The same things were measured in two ways. Each way mixes the same 11 hidden numbers, adds some noise and spreads widely along 6 directions of its own, which tell nothing about the thing.
Some things both ways: the first way, then the second way.
[  4   0   5 -11 -16  -2  -3  -1  10 -12   4  -1  -5   4   0  20   7  -6
 -11  -1  -5  14  -6  -8  -3  -9   9]
[ -9   0  10  11   4  -3 -12  -1   8  -8  -3  -5  -5 -21  11  -1  -5  -2
  -7   6  -3   3  12  -6   2  -9  -3  10]

[ 23  15 -14  15 -27   6  -2 -13   9 -23   5 -11 -19  15  -1 -12 -11   8
  -7   2   2 -18   1  14   0  18  -6]
[  3  11   2   4   8  -5  -1  -1  -2   1   4  -2   6  -5   4   5   3 -10
 -11 -14   2  11  13  20   7  -3 -21   1]

[ -2   6 -24  -1  -7  12  -1   7 -12   2   5  -2   1   0   7   1   3   6
 -13 -17  -5 -20   5  11   1  16  12]
[ -6  -8  -3  -7  -2   3   7   4 -11   3   0  -1  -5  -3  -1   1  -1   2
  -3  -5   5   1  -3   6   2  -4  -6  11]

[ -1  -3  -2  -5   5  -7 -13  -3  -3  13  -5   5   2   5   1  15   8 -10
   4 -11  -8   2  -7 -18   0 -20   1]
[  4   8   3   0  -1  -6  -4  -5  11  11  -4  11   6 -13   7  21 -12   7
 -10   2  -1  -7  -2   0   9   2   1  -8]

[  1   9  13 -10  -7   0  19  11   7 -15 -11  -2   1   0  -3   1  14   7
  -7  15 -13   9 -14  -9   7  -1   8]
[  5  -5 -10   5   8   0  15  -8  -2  16   0   5  -1  -2  10   9   2  10
   4  -4  -2   6  18   6  26  -7 -15  -3]

[  7   3  -4  18 -13   6   4  -5   1 -14  18  -7 -18  11   8   6 -11   3
   9   2  11 -11   8  14  -6   8  -4]
[ 12   4  -7  10  -5   0   1 -20  -7   3   2  10  -8   9 -15   5   8  20
   7  -3 -15   2  12 -13  -7  13  11   8]

[ 17  -5   5  25  -7   4  21  -2  -9 -10   4 -19  -5  22  13  14 -12   3
 -17  24   7  -8  -4  12   5  21  -7]
[  6   2  -6  -4   3  -3  13  -6  -3  16  -4   3   8   1   4   8  -1   1
   0 -13  -3   9  11   8  14  -3 -12  -8]

[  2   8  -7   8  10  -6  -8  -6 -12  -2  18  -9  -3   5  18   0  -5   1
  11  -2   8   0   0   8  -4  -5  -4]
[  0  -5  12 -11 -13  -3  -7   0  -7   3   9  -1  -3   2  -9 -11   7  -1
  -1  -6  -9   7  -4  -8 -16   6   2   3]

[  5  20  -1 -17 -10   6   4   2   5 -21   8  -8  -5  -5  -1  -4   7  10
   7   2  -6   3  -3   6   7  -6   2]
[  4  -3  20  -1  -9   1   1  -4   2   1   7  -4   2   8  -1 -12   5  -2
   3  -3   9   6  -7  -7 -11  -1   6   9]

[-19   1 -16 -11  -6   6 -19   3   2   5  10  -4  -2  -9  -8  -4   5   8
  10 -27  -5  -4  15 -12  -2   0  17]
[ -6   2  -3 -13  -5   4  -1   6 -12   5   1   0 -12  -3 -11   0  11   8
  -3  -7   7  -3   4   4  -9  13  -5  -3]

[-10  -1 -14 -14 -23  19   1  -3  20  -4  -2  -8 -10  10 -14   4  -3   4
  22 -11 -20 -31  16  10  13  30 -24]
[  6   5   7  -3  -7  -7   1  -9   2   1   3  -3  -1  -1  -6 -14   6   1
  13   3  -3   3  -8  -7  -4   6   3   7]

[  6   2   3   9   9 -17 -16 -14 -11   4  10   7  -3  11  15  -4 -11 -12
  -1  -7  10  10 -10   3 -14 -22 -11]
[ -7   5  10  -1  -2  -5  -1  -1   4   9   7  11   6  -7   4   2   6  -2
  -4  -3   1   8  -3   4  -3   2 -11   1]

[ 10 -16  10   8  -3  -4 -22  -6   7   4 -14   5  -6   7 -12   2 -13  -1
  13 -10 -11   7  -5 -18 -18  -9  -4]
[  2   1  -5  10   5  -8  -7   2  16   3   5  -5  -1 -13   5   8   0   3
  -9  14  -3   1   9  -8  10  -3  -3 -12]

[ -8 -14  14  -5   2  -6 -15  -3   4   7  -3  13   2  -9 -11   7  -7  -3
  16 -14  -1  17   3 -12 -15 -23   2]
[ -9  11  -6  11   9   4 -16   3   7  -6  -5  -5  -1   2  -4   0   3  -6
  -4  14   5  -7   0 -13  -5   5  14  -2]

[-14  -2  18 -18 -15   0  20   6  23 -10  -2  -8  -5   5 -17  16  13  -2
  -3  13 -10   5   0  -8  17  10   0]
[ 16   6  -7   6  -4  -1  12 -10  -1  11  -2  10   6  19 -11   0   5  12
  13  -2  -3  -3  -7   0   1   8  10  -6]

[-16  21  -7 -11   3   1   8   5  -4  -2  17 -13   3  -5   4   6  15   6
  12   1   2  -5   8   1  15   0   1]
[ -4   5   4 -16  -9   4   9  -6  -6  19   4  16   7  11  -8   8   6   1
  -4  -9   4   6  -7   4 -13  15   1  -4]

[ -9   9 -11  -9   5   9   7   3  -8   4  -2   2   8  -7   1  -7   7   8
  -9 -10  -8  -3  -4  11   4  -5   6]
[ -6   4   2  -6   8  11 -10  13 -13  -3 -10  -6  -7   5   2   3  -5  -3
  -9  -8  16 -13  -1  13   9   0  -1  -1]

[-13 -12  11  -1  16  -8  13  12  -9   9   2   1   5  -6   4  11  13  -4
   1   8   4   7  -4 -12   9 -11  19]
[  3  -2  -8   9   5   6  -4   3  -4  -4 -14 -10  -5   2  -6 -11   0   6
   7   0  -5  -5  15  -3   0  -2   9  -4]

[ 26  13  -5  27  -8   2   1 -10  -9 -13   3   5  -7  -5  -4 -22 -14  14
   1   1  20 -12   2  17  -8  -5   3]
[ 8  6  1 16 12  5  9 -3  5 -3 -7  1 -8 -2  1 15 -1 10 -2  0 15 -6 17  4
 -9  6  8  6]

[  1  -9   1   3   9  -2   1   5  -4   4  -6   8  -1  -3   3 -10   6  -3
   7   0  -6  -3  -7  -2   0  -4   7]
[ 12  -8  -4  -5 -14  -3   4   3 -14  -2   1 -15  -4  11 -17 -12   4   7
   0 -14  -6   5   0   2  -2  -2  -3  -1]

[ -8  14  16 -20  -7 -12  -9   6   9  -3 -13  21   4  -2  -8  -6   9  -2
   9 -11 -17  13 -12 -19 -12 -18 -11]
[  0   0  18   2   4   5   3  -8   2  -3  -1   6 -19  -9  11  15  -2  11
  -3   8   5  -9   9  -5   0  10   7  16]

[ 17  -1  15  -2 -20  -5 -20  -6  11 -11 -10   5 -10  17 -12   3 -23  -2
   0 -14 -10   1  -6  -2 -18   3 -21]
[ -4   0   8 -16 -11  11  11  -7  -6   9   6   1   0   9  -5   4   3   1
  -9  -6  16   7  -3   6  -8   7   2   7]

[ -9  -5   8 -12  11  -9  -8   3  -4  14  -8  10  17  -9  -5   1   3  -4
  11  -4  -7   4   1  -3  -2   0  -9]
[-14   8 -22  13  23  -4  -9   1   6   9   2  17   9   0   5  23   0 -10
  -8  14  -4  -3  -5 -10   5  -1   3  -5]

[ 14  -9   9  24  -6  -1   8  -7  -2   4  -8   0   1   6 -12   2 -14   3
   4  11  11 -16   7   6   1  13 -14]
[ -2   3 -17  10  12  -3  11  -5  14   7  -1   0   7  -9  -1   5   3   0
   5  14   4   4   9  -1  -2   0   3  -4]

[  9   6  10 -15  -4 -14  -2  -7  21 -13  -8  -5  -1 -12 -15  10   6  12
  12   1  -2   9  -3  -8   8 -14   9]
[  7   3  -7  -7   3  -1  13  -5   0  18  -7   6   9   2  -1   2  -1   5
  12  -5   4  -1  -2   5   9   2   0 -10]

[-11  11 -15  -8  -1  17   7  11  -6   2  -1  -1   1  -2   2  -4  10  10
   5 -11 -14 -16   1   5   5   7   4]
[-5 -3 -6 -3  1  4 -2  1 -6  5  5 -3 -3  1  1 -3  4 -1 -3  2  1  3  1  5
 12 -3 -9  2]

[-16  11  -4 -12 -20   4  -2   0  29 -11   7   1 -21   2 -17   6  12   2
   9 -19  -9  -2   4  -8  -2  -9  14]
[ -2   9  18   3 -11   0   7   5  11  -2   2   3   4   7   1  -9   5   1
  -1   7   3   1 -12  13  -2   8  -4  -4]

[-11   1  -1  12   7   0   4   8 -14   9   7   0   3  -1   6   1  13  -1
  -5   2   5   6  -1 -15  -2  -8  18]
[ -1  -8  -2   7  -1  -5   0   5   7  -1   9  -3  -7 -10  -2  -3   6   6
  -3  10  -6   4   8  -5  -6  -1  -3  -3]

[ 13  -2  15  19   3 -14   3 -12   0   5  -8  15   8  -2  -6  -4  -3  -6
  -6  14  12   8  -6   6  -9  -6  -8]
[ -7  -2 -10   6   2  -7   2   7   7  -3   6  -4   0 -14  -3   6   1  -3
 -10   9  -1   6   2   1  -9  -3  -5   1]

Other things, the second way, with their names:
<339>: [ -8  -5  16   4  -7  -2 -17   5  -5 -15   1  -9  -9  -7   0 -25   5  -3
   3   2 -10   3  -3  -6  -6  -5  -3  15]
<60>: [ 14   2 -18 -10  -5   3  16 -14 -20  25  -2  11   6  26 -16   7  10  15
  10 -21   1   2  -2  -1   7   8   2  -6]
<245>: [ -2  -6  -8 -13  -8   5   7   6  -9   4  -1  -5  -1   3 -14  -2  -2   4
  -2  -3  10  -2 -10   7  -7   2   4   0]
<451>: [  5   3  21 -11  -7   0   8   1   5  -5  -3  -5   2  10  -8 -11  -1  -6
  10   5   9  -5 -20  -4 -23  14  19   7]
<194>: [  6  12   4  -8   5  -9  -7  -3  -3  -2  -7  -5   3  -1  -6   0  -1 -10
   6  -7   3  -3  -8  -6  -7   6   6   3]
<68>: [ 10   2  -3 -14 -19   0   8  -3 -16   5  -6  -7 -12   7 -17  10   5  19
  -7 -17 -10   2  13  -3  -2  16  -4  -7]
<112>: [ -6   5  11 -11  -6   3   9  -1  -4  11  -6   0   2  -1   6 -16   8   0
   9  -9   2   7   3  12  10   2 -15  -4]
<503>: [ -7   0   1 -13   7   1  -1   6 -15   1   4 -11 -15  -6   3  -6  13  -4
   1  -7   2   4  12   5  10   3 -19   5]
<227>: [  8   6 -35  -9   7  -6   4 -16 -14  14   1   1  -4 -11 -14  21   2   9
  -2  -8  -8   2  17   3  16   7 -10  -2]
<215>: [  7  -2  -9  11   3   1  -8   2   2   1   8  -6 -12   1 -10   2  11  12
  -4   6   2  -3  18  -9  -5   6   5  -9]
<44>: [ -4  -8  13 -13  -6   5  10  10  -5   6  -5   1  -8   1   3  -7   3   7
   6  -2   2  -4  -3   1  -2   6  -1  -2]
<187>: [  4   0 -10  11  10   2   2  10  -4   0   7   2   5  21  -7  -2   6  -6
  -3   1   8  -1  -7  11   0  -3   1  -2]
<433>: [ 0 -9 -5 -9  3  4 14  1  2 11 -3 -7 -2 -6  2 -6  1  3 10  5 15 -1  0 -2
  3 -3  3 -2]
<17>: [  9  -3   5   2 -15  -2   9   2  11   4   9  -1  10  17 -15 -10   5   4
   2   7  11   2 -20  -4 -18   4  14  -6]
<307>: [ -7   9  -2   8   9  -8   4   3   1  -2  -5   3   6  -5   7   7   1  -9
  -3  -4  -3   7   2   6   4  -4 -12   6]
<420>: [  6  11 -17   4   7   3  -9 -11 -15   4   2  10  -6  12 -16  10   9  10
   2  -6   6 -10  -1  -3  -3  12   8   6]
<361>: [  4   5 -15  -1   0  -4   2  -3 -15  14  -1  20  -1  15 -10  17   6  12
   2  -7 -17  -7  -9  -1  11  11  -4  -5]
<416>: [ -5  -3  -8   8  14   4   1  11   2  -1 -10  -4  -4  -6   9   4  -8   1
  -3   7   7  -9   6   9  16  -9  -3  -3]
<240>: [ -8   5   1 -11   3   0   2   0  -4   7  -2   6  -2  -6  -2   5   3  -3
  -1  -3   0   1   3   1  -9  11  -1   1]
<67>: [  7   3  15  -1  -2  -1 -13  -3   3  -2   1  -9  -2   2  -4 -14   6  -4
   6  -1   8   0   2 -14 -16   4  14   1]
<75>: [  3  14  -2  11  11  -3   7 -12   4   4  -2   6   7   3   5   6   2  -4
   2  -2  -4   6   9   6  10   1  -6   3]
<166>: [-11  14   8  -5  -4  -2  -3   0  -6  -2  -4  -2   7   0  -1  -6   5 -14
  -8 -13  -5  13   5   9  -6   3 -13   3]
<93>: [  0   7  16   6   2  -3 -13   2   1  -1   6   0   2  -1   4  -8   6  -5
  -2  -6  10   3  -3   3  -2  -2  -5   4]
<61>: [-10  -8  -5  12  23 -14  -4  10   5   0  15  -1   3 -11  12 -15  10 -20
  13  14  -1   6 -10  -4   9 -16 -12   9]
<77>: [  1  13  18  -2   1   3 -13   8  -7 -11 -10  -3  -4   7   3  -5  -5  -7
  -7  -8  -3  -7  -1  14   6   6  -4   0]
<160>: [  7  -7  -3  20   3   2   3   1   7   3   1  11 -10   3  -3   1   5  23
  10  13   5 -14  -3  -9  -5   4  16   0]
<212>: [ -1  -6  -8  13   7   2   0 -11   9   3  -3  -6  -8 -15   6 -18   6  11
  19  18  -7   1  16 -11  15  -6   2   2]
<356>: [-10 -15 -15  10  -6  -4  16   1   2   5   5   2  -1 -12  -8  -4  10  12
   5   5  -3  13   5  -8 -16  -6  -3   7]
<119>: [ -7   3  -6   1  11  -2   9   5   4   8   7  -9   8   0   6 -15  13 -13
   7   4  16  10  -3  12  12  -7 -15  -3]
<241>: [ 3 -2 -1  2  1  2 19 -1  2 12  0 -2  6  8  5 -9  7  4 11 -1 15  5 -4  3
 14 -7 -6 -1]
<172>: [ 13  -5  11  -6 -10   1  -1  -8  -8   2  -4  -7  -6   2  -7 -14   0  11
  11  -8   1  -3  -1  -6   1   0   7   7]
<37>: [ -3  16 -14   2   4   1   3  -8  -2   4   0   9  10   9 -12  -1   8  -3
   3   0   5   2  -9   9  -4   9   1   2]
<306>: [  3  -6  -8   8   2  -3  -1   1  -5  -3  -7  -9 -10  -5   1  -2  -1  10
   3   1  -6  -3   7  -5  15  -7  -4   4]
<472>: [ -4  -6   0   1  -1   1  -8   5  -8   1   9  -3 -12   1  -5  -2  13   6
  -3  -3  -3   3  11 -10  -6   4  -3   0]
<481>: [ -4   2  12 -12 -11   3  13  -1   8  15  -9   9  -9 -18   8  12  -2  21
  -1   4   9  -7   4   0   2  12  -2  -8]
<28>: [ -1  -6  29  -5 -16  -5  12   3  16   1   4   0  -8 -14  11  -4   0   9
   0  11  -1   2  -3  -1  -2   6  -4   1]
<326>: [ -7  -3 -18  -1   6  -2  -7   9 -14  -3   4 -11  -5  -9  -5  -6   6  -4
  -5  -5  -1   4   7  11  11  -9 -18   2]
<405>: [  9 -12  10  -3  -9  -3  25  -7  12  13   5  -3   2  -9   2  -8   3  11
  12   2  12  10   2  -2  -7  -2   1   1]
<392>: [  2   9  11  18   8  -7 -10  -2  20  -1  -8  12   2  -9  10  13  -9   5
  -1  16   0 -13  -4 -14  -2   2  15  -2]
<84>: [-3  5 12 17 14  3 -6 -2 15 -3  1  2  0  5 19 -5  0 -6  3 19 -3 -3  4 -6
 17 -3  3  0]
<293>: [  5  -1 -12 -12 -13  -4  12   3  -5  20  -4   8   1   3 -13  17   1  20
  -2  -9   5  -6 -10  -2  -2   8   1 -15]

Some of these things the first way, each followed by its name:
[-10  10 -15  -3  11   9  12  -3  -9   4  14   3   1   4  18  -6   5  -6
   7  -2  -3 -15  -2  32   7   3 -15]
<339>
[  6 -22   0   1 -12 -11 -24  -2   5   2  -1  12  -8   9   2   5 -11 -13
  -5 -18  -3  -2   1  -7 -16   7   4]
<307>
[-27  11 -20 -20   8  19   2  17  -8  12   4  -3   2 -13  -9 -16  22   7
  15 -19 -16 -24   9  -1  19   4  13]
<160>
[ 14  16  -1  -8  -5   5  16 -11  12 -20   1  -8  -4  -2   0  -1  -1  11
   8  11  -3  -3  -6  26  11  -3 -12]
<172>
[ -8   5  -9   0  -6   3   4  -5   8  -4   7   0 -13  14   6   3   1  -3
   0 -11  -7  -8  -3  10  -3   2  -4]
<77>
[  4  28 -19   3   8   9   8   1  -6  -8   1   5   0 -20  -5 -36   9  22
  15  -6   2 -22   1  25   6  -1   8]
<187>
[-28 -14   5  -2  -6   7  11  19   2   0  11  -4  -2  -4   3  22  23  -1
  -1   3  -5  19   6 -30   0  -5  35]
<68>
[  3   7  12   3  -3  -8  -3  -8  15  -3  -8   9  -8  11  -7   0  -3  -3
  13  -2 -10   3 -10   0 -12  -8 -19]
<28>
[ -2 -10   4 -12 -20  -1  -6   0  19   4 -23   7   6  -1 -22   6   6   2
  10  -3 -18  -9   6 -23   6  16  -9]
<227>
[  4  10  -4  -9   7   2   4   3   6   1 -16  10   5 -16 -13 -11  10  12
   9  -8 -11 -11  -5   9   4  -4   6]
<416>
[-10 -20  -4   8  -5  -1  -6   5 -12  14  -2   6   3  12   6   6   1 -11
 -30 -11  -3   4  -3 -14  -9   5  15]
<326>
[  3  -2   6   5   0  -5  -4  -4  -5   2 -11  13   3  -1  -5 -17  -9   5
  -1  -8  -1   4  -7  -3  -9 -14  -3]
<119>
[ 10  -5  -8  21 -14   4  -4  -3  -4  -6   7   0 -18  19   9   3 -15  -1
   1  -9   6 -20   4   4  -9   8  -3]
<75>
[-11  11 -15  22  -2  26  29   8 -27  -9  31 -28   2   8  24   3  -1  13
 -20  18  12  -1   9  23   5  20  11]
<472>
[  7  -3 -12  18 -10  24  17   3 -15  -9   6 -11  -8  12   9  -1 -16  12
 -14  -1   1 -18   3  26   0  16   3]
<241>
[-14  -7   5 -17 -14  -4  -6  -1  28  -8   2  -2  -7   4  -9  14   2  -2
  -1 -10 -15  11   3  -1  -8  13   4]
<361>
[ -8 -15   8  -1   9 -18 -18  -2  -6   9   2   9  -8  15  12   6 -10 -13
   5 -20  -2   8 -10 -16 -13 -23  -1]
<112>
[  6  10  -2  -7 -14  -1  -9 -12   4 -16  12  -6  -8   7   3  -5  -5   0
 -12  -5   1  16  -7   4  -5 -15   2]
<93>
[ 10  -4  -2   0   6  -6 -23 -14   4   6  -2   8  -5   0  -4   0 -11  -4
  23 -17  -2  -5   0   4 -10 -17 -11]
<392>
[-22 -11  14   0  13  -4   7   3 -11  24  -4   4  10  14   1  17   5 -15
  -4   1  -7   8  -7 -15   2 -12 -12]
<481>
